The same things were measured in two ways. Each way mixes the same 11 hidden numbers, adds some noise and spreads widely along 6 directions of its own, which tell nothing about the thing.
Some things both ways: the first way, then the second way.
[-10  17   4 -10   9  52   4 -44  -3 -35 -15   9 -38  14 -34  -8 -49 -13
  27  -6 -26   8  26  14   3]
[-18  41  15  -5   0  -2 -16 -16 -35  -9 -21  -9 -18 -14   7  11 -38 -50
  -3 -29   5  11]

[ 13  -8  37 -24  28  67 -45 -54 -27 -11  -9 -27  20  23 -43  -5 -56 -25
  25 -63   6 -25  12   4  -8]
[ -5  30  34 -12 -32   0 -32  -6 -46 -47  36 -68 -17  22   0  -4  12  -1
  18  -5  19  22]

[ 20  10 -25  -3  -6   1  11  -2  12  12  25 -17  13   4  -8  -9 -17 -24
  10   1 -24  24  -3  12 -13]
[ 11   1  11 -19 -14  -3  -2 -16 -11   3  24 -28 -56 -11  11  -4  35  -9
  23 -14  11  17]

[ 30  -6   7 -18   7  41 -23 -30  19 -10  14  -5  16  27 -45   3 -21  -9
  11 -24 -24  36   7  34 -34]
[ 13  25  58   1 -20  -4   8 -16 -45 -40 -22 -10  31  -4  -6  -9 -25  -3
   2   6 -15  15]

[  9  47 -40  36 -22 -36  10  10  26  61  28  -6  15  -4   6  44  27 -31
 -10  48 -37  43 -12  65   3]
[ 16  -7  16 -13  57 -25 -32  -2   7  32   1  43 -25 -39  12 -23  16  11
  -3  77 -21  14]

[-25   6 -21  -2  -3  11  15 -33   7  -6  18  11  -2 -25 -29 -19 -27  -7
  13 -11 -30  -1  27  44  -8]
[  4  -1 -22 -32   7  10  38 -29  12 -15 -28   2 -29  20   8  22 -12 -12
   6   8  13   5]

[ 25  42 -14  16 -24  17  13   5   9 -10  -5 -19 -10   8 -18 -41 -74  -3
  15   3  -1 -25  16 -21  11]
[-32  31  23 -15 -12  -3 -28  11 -50 -20   2 -10 -51 -22 -16 -19   2 -36
  11   1  13  35]

[ 16  10 -13  13   6 -19  46  48  31   7  34  12  17  22 -11 -14  14  55
 -10  12 -44  40  24  44 -10]
[ 45 -18 -27  21 -21  24  40   0  26 -46 -42  48  -2   7  42 -14  -2   1
 -19  15  -9   5]

[ 15  -2  26  -4  17  63 -15 -19  12  12  -9   1  -8  27 -10 -18  -3  57
 -24 -62 -21   5  15   8  25]
[-45  29  25 -33  33 -17 -51 -42 -29 -17  10 -24 -41  -4   5   1  -3 -63
  17   2   3   9]

[  3  -9  25 -21  20  39  -1 -24   6  19   6 -10  -6  11 -34  -8  -3   9
  21 -31 -16  20  46   2 -10]
[ -7 -15 -80  -9  23  42  34  -2  49  45 -27  37  42 -19  56   0  30 -25
 -41 -23 -18 -14]

[ -8  29  16  34   7  -2 -21  14 -22 -21  12   3  22  18   9  31 -29 -49
 -21  37 -21  15 -32  13  14]
[ -2  37 -21  21  10   3  -2   8 -17   6  11  16 -18 -55  32  -7 -17 -11
 -11 -11  16  -5]

[ 13  43 -23  10   9  30   7 -28  -8  42  13 -13 -15  -9 -14 -14 -47 -15
  40  -6   0   5   7  20  -7]
[ 32 -18  16 -10  -2   1 -21   4   1   6 -32 -20   6   8   3  -1   3   5
  -1 -31 -17  16]

[-20  37 -19  17   8 -45  49  41  -4  30  33   2 -10  -1  29  -7  32 -11
 -19  31 -25  26  -1  13 -18]
[ 27 -15  19 -35 -11  -1   7 -37 -13   6  13 -28 -62 -10  43  -4  17 -25
  -1 -66   5  -1]

[ -2   4 -18   6 -15  46 -12 -39  10 -13  25   8  -2   5  -8   6 -35   6
 -23 -22 -18  24 -29   0  10]
[  6  -3   3  20  38 -15 -32  24 -21  20 -36   1 -43 -58 -36  13   0   2
  37   9  -8  22]

[ 30 -22  10 -27  25  69  -8 -37  -9 -11  -8   0  21  19 -48 -31 -39  -3
  38 -38 -10  28  16  11 -26]
[-55   2 -35 -23  48 -39  -5 -34  19  60  46 -24 -41 -14  29  -9  32  -6
 -16  11   8  -6]

[-27  29  -9  12   2  18  25 -17  -9   6   7 -12 -13 -50  15 -56 -47 -21
  13  -5  12 -32 -14   9   8]
[ 14  -3 -12  -2  12  -2   7 -10  22  -3  -2   5 -41  -9  -3  28  23  -7
  37  -7  14  17]

[ -7  26   9  17   3  39   8 -30   4  20   3  -2   0  21 -32   5 -12  -4
  -5  -5 -11  -2  15  48  -4]
[  9  10 -23   1 -11  23  21   8 -20 -44 -44 -16   9  -5  10 -22 -12 -17
  -6 -12   4  15]

[ -5  48 -21  28 -17 -18   9   9   2   3  31 -15  -5  -9   0  -7 -53 -38
   8  30  -9 -18  -4 -15  10]
[ 26 -11 -13 -19  -8  29 -16  18 -12   3  -4  -5 -28  -9  10  11  16 -12
  -4 -21   7  22]

[ 14  -1  16   8  30  26  20  27 -35  -5  -8  -9  33  33  13 -38 -21  16
 -18 -25  -5  -6 -12  -3   6]
[  5  11  27 -31 -25  -7   3 -42 -26  -1   6 -37 -20  12  28 -17 -23 -41
 -25 -67   1   5]

[-48 -11   2   7  24  52  28 -40 -56  17  -2   9   8  -6   8 -11 -17   6
 -18 -32  -3  -3   4   2  22]
[ -1 -18 -42  17  18 -15  23  13  21  45 -50  -1 -17 -42  -7  -4 -15   4
  -3 -47 -12   5]

[ 18  27 -12  24  -6  31   1 -10  -9  31  11 -18   8   8  -3   7 -40 -14
   1   4 -10  18  -3  12   8]
[-14  42  46  38 -15 -12  32   3 -33  -6 -43  70  53 -36 -31   4 -61 -19
 -22  10 -17  16]

[  3  25  10  -3  22  17  13  -6  -8  49 -11 -20  -1 -21  -6   6 -14  14
  41  -8   0  24  35  42   7]
[-13  36  43   0 -19 -45 -35 -35 -20 -26  63 -73 -23  27   5  -7  26  32
  34  41   7  14]

[ -4 -11  -1  -3  -9  41   6 -33  10   5  22 -10  -4  -5 -14 -28 -21 -26
  -9 -14 -16   9   8 -22  -8]
[ 13 -17   7  26 -25  16  26  20 -17 -21 -39  -3  16 -44 -31 -18  18  -9
  27 -37 -14  26]

[-35  -8   8  -5  17  34  -7 -52 -41  24   2 -21  20  -1  -5  17  -7 -44
 -12 -34  -6 -17   1  21   7]
[ 20   2  42  42 -10 -23 -11  26 -15 -30 -14  28  11 -19 -31 -17  -3  37
  17  45  -9  32]

[-15  11   1 -15 -23 -11  38  18  42 -44  -7  23 -11  10 -12 -35  25  17
 -18  15 -12  23  -4  -4 -14]
[-21  30  24 -19   6   4   6 -16 -22 -18  -2  13   3  -5  -6   8  -8 -31
   6   6  10  17]

[ 32  14   7  -6  31  40  15  16 -39 -12  -9 -16  -6   9 -12 -63 -76   7
  34 -28 -13   7  41   5 -31]
[-18  20  62  21 -24 -41  19 -21 -29 -20 -31  24  12 -12  12 -28 -37  -9
 -20 -33 -26   3]

[ -1  22 -16   6   9   7   3 -26 -16  41  10 -14  33 -23 -39 -27 -43 -31
  50 -14  12 -34  18  15  -6]
[ -1 -11   0 -24  13   3   1   6  -6   0  12  30 -34  -4   1  -8   4  11
 -14  32  11  17]

[-16  36  -7  33 -17 -16 -22  16   0 -43  31  13 -11  -4  10  -7 -42 -29
 -42  14 -37  -6 -17  -4   3]
[  9  -8 -23   5   5  30  18  22  27 -28 -63  58  44   6  12  21 -14   8
  -5 -11  -6   6]

[ 20  39  -5  36  -4  17 -16   3 -32   1   5 -44 -11  -2  10 -28 -84 -90
  -2  20 -32 -29  16  -6   3]
[-35  11  10  23 -12  -7  28  -3  22  -6 -21  77  61   1   8 -23  -4 -17
 -36  13 -19  11]

[ -9   4  -2  18   3  17  24  11   1   7  18   7   4  -5  14 -36  -6   6
 -23   1 -15   9 -10 -19  14]
[ -1   4  16  29 -20   6  29  -2 -10 -27 -23  35   7 -32 -21   2 -17 -26
   8 -31   0  14]

Other things, the second way, with their names:
<136>: [-17 -34 -18 -27  36 -15 -20   4  -1  31 -10 -20 -55 -20   6 -16  17  -7
  -8 -35  -6   9]
<395>: [-17  57 -14   4 -66  33  58  13 -18 -53 -15   1  13  14   9  21 -10   7
  17 -29  34  19]
<282>: [ 18   7 -27 -21   1  12   1  -9  -4  36 -29 -37   0  -3  23   2  -7 -16
 -19 -19 -18   5]
<49>: [-28  23 -10  -6 -25   0   9   7  15 -34  30   2   5  49  -9  33  17  43
  20  33  30  19]
<256>: [ 26   4  -5  23 -15  24  -1  44 -28 -15 -44  12 -15 -62   7 -14   4  -2
  17 -42  -3  19]
<18>: [  4 -13 -37 -12  16   1  35 -14  33  15 -16  31 -30 -14  22  -7  21 -15
  -1  13   3   9]
<188>: [ 70 -11  60  21  -2  -9 -43 -17 -17   7   1   3   6 -22  -2   7   2  -3
   6  36 -41  14]
<404>: [ -5  20 -37  32 -31 -11  45 -23  37  33  36  16  41  35  19  45 -26  17
 -45  11   9  -9]
<379>: [ -9 -16 -38 -10   2   1 -33  22  -5  21  23 -42 -41  -9  10 -13  43  11
  -3  -9   6  17]
<75>: [-40 -14 -60 -34  18   6  52  -9  33   7 -51 -19  16   7  18 -15  -1   8
 -10 -54   4  -8]
<381>: [  4  13  13  -1  -4 -13 -25 -11 -26  -9   5 -26 -37  11   9   6   6 -20
  -3  13  -1  18]
<200>: [  7  11 -33  13 -26  17  36  22   6  21 -25  21 -16 -37  22 -25  30 -20
  -2 -23  -3  23]
<329>: [ 19   2 -46  22 -37  25  35  26  38  10 -21  16  26   6  28  22  16  24
  -6 -40   4  12]
<56>: [  9  -5 -19  -8   5   2  12  -9  12  22 -24  -5  -6   3  14  34 -12   4
  -4 -40  -5  -3]
<46>: [-15   0  25 -36  -9 -44  17 -67  11  49  50 -21 -27  36  20  -6   2 -15
 -33   0  -5   0]
<410>: [-31  34  18  23 -33  -5   6 -15  -7 -57   6   9  65  41 -13   7 -32   8
 -14  25   2   4]
<318>: [-43  27   6  12  33 -20  16 -13 -38 -17  16   8 -41 -70   0  -6  10 -17
  27  13  14  -1]
<316>: [  0   1  20 -19 -13  -5   4 -13 -26  -9  -6 -26 -16   6   1 -19 -16 -21
 -18 -35   0  15]
<261>: [-24   5  19  25  12 -34  -5 -17  -2   7  16  13   8  -8  13   9  -8  13
 -13  -8 -11  -6]
<217>: [-12  22  -8 -26  -8 -11  23 -45  -9  15  54 -52 -21  18  20  17  18 -12
  -7  -7  27   6]
<452>: [ 10  29 -16  -4  -8  20   5 -19  19 -20 -19 -13  51  22  27  -2  -7 -13
  -9   8  -7   2]
<377>: [-38  21  80 -27  21 -60 -41 -46 -44  -4  21 -11 -56  -3  -9 -14 -30 -34
  -4  -2  -5  10]
<66>: [ 19 -15  16 -13  10   2   7 -29  -5  35 -51  47 -30 -42  53 -19 -24 -71
 -42 -81 -35  -8]
<199>: [  9  20  17  -1 -10  -8  10 -40 -12  11  13 -11   2   7   5  25 -26 -21
 -12   2  -3   1]
<370>: [  7  32  31 -27 -12 -11 -21 -21 -15   7   9 -23 -10  40  16  19 -38 -18
 -25 -23   9  14]
<357>: [-19   8  -9 -40  -2   9  14 -41  12   5  15 -12  13  43  16  23  -3 -31
 -23 -13  11   2]
<64>: [-33   0  -7  -2   4 -19 -35  23 -27  19  -6 -44 -42 -18 -29  -8   5   4
  10 -14  -4  26]
<192>: [ 43  -1  16   9  -9  -2 -12 -13   2  -6   3  -1 -16   7  12  19  -3  11
   6  10  -3   9]
<285>: [-20  23  50 -14   0 -37 -10 -35 -32   4 -24 -13  12  -2 -10 -23 -52 -24
 -23 -18 -24   6]
<143>: [  6 -15 -42 -18  -9  30  25  18   9  12 -19   4   4  11  11  13   8  -1
 -23 -37   8  11]
<203>: [-13  41  42 -36  -3 -15  19 -39 -28  27  27  -9   2  13   1  20 -38 -14
 -31  -1  11   5]
<209>: [  7   2  49  -3   7 -13 -18  -8 -31  21   2  16  -6 -44  -8 -16 -17 -15
 -11 -11 -17  10]
<163>: [-12   3  18 -25   0 -29  -4 -22   4  15  17 -22 -23  23  -5   2  16  10
   7  15   2  21]
<179>: [ 28 -28 -20  14 -24  -9  33  -5  15   4  -9 -40 -13   8   0   3   3  22
   1 -56   4   6]
<45>: [  8  -4 -21 -31  37  -9 -28 -15   6  46  14 -14 -32 -10  31  -8   1  -1
 -26  32 -10  -4]
<453>: [  6  12   8  -8 -24  19  -9  26 -44 -39  -9 -32 -14 -13  -9 -27  11   2
   7  -3   9  31]

Some of these things the first way, each followed by its name:
[-14  36 -31  41 -21 -28  34  22   6  17  28 -10   1 -12  25  -6  -6 -35
 -35  41 -36   6  -8  36   4]
<18>
[ -1   4   4 -11  20  46  25 -28 -19  -2  -9  -1   6  10 -39 -45 -40  -5
  39 -21   3 -12  27   0 -14]
<316>
[ -6   6   6   7   4  17  11   6  -9 -45  12  -8  -4 -16  -3 -23 -73 -20
  18  16 -25   7  17  -6  12]
<199>
[ -3  -8 -21  -6  16  -1  55  15 -26  13   2 -12  11   3   6 -21 -10 -12
  17  10 -33  26  33  10   0]
<46>
[  6  57  -9  27  14  20  64  28 -12  52 -25   2 -20 -29  -4 -60 -48  54
  57  17  17   3  50  15  17]
<285>
[ 25   6   1  -3   7  53 -14 -31  -7  -7  11 -18   7  23 -33  16 -65   3
  20 -25 -22  21  21  23   0]
<282>
[ 21  -5  16  32  -4   4 -37  41   2 -41  21  13  25  27  10  17 -34  13
 -53   5 -60  34  -3 -16  37]
<410>
[ 32  20 -23  17   2  10  -2   0   4  39  23  -5  22  -4 -13  -4 -29 -24
  31  18 -16  30  -4   2   1]
<209>
[ 14 -21  31 -21  19  48 -15 -18  11 -24 -15   2  20  29 -28   6  -4  31
  -1 -37 -29  30  14  38  11]
<452>
[ 16  40  -5  -2   4  40  26 -20   3   2   5 -23 -33   8 -30 -21 -72  10
  45  -9  -7  -2  40  16  -9]
<381>
[  6  11 -21  -8  -9  42  24 -24   2 -15  -3  16 -23   0 -41 -28 -67  27
  44  -8 -14  18  44 -33  10]
<64>
[-14  26  10  29  -1  -2   8  15 -17   8  16 -22  22   8  26   9 -14 -41
 -35  23   0  -1 -34  12   4]
<217>
[ 10  12  -7  11  12  22   8   9 -22  -7   0   2   3  23   8 -27 -25   4
 -21 -18 -29   6  -1   1   4]
<377>
[ 13   3 -35   7  14  43   5 -40 -12   0  37  11   6  -6 -32 -12 -64 -49
  48  18 -35  40   0  18 -22]
<179>
[-24  18  -2  35  30  12  10  -5 -53  57  25 -19  17  -7  25  57 -27 -26
   8  22 -23  25  11  18  44]
<404>
[-36  32  12  -6  24   7  47   8 -42  -7 -30  -1  -5  14  12 -16  -9  21
   5 -11  18 -20   1   5  18]
<370>
[-22  47 -25 -10 -20 -29  29  -5  18   1   3   8 -30 -15 -29  12  -6 -14
  37  31 -18  28  38  26 -21]
<395>
[  6 -10  24 -10  46  65 -23 -53 -43  57  -8 -25  47  -3 -43   6 -46  20
  52 -70  15 -22  37  37  20]
<45>
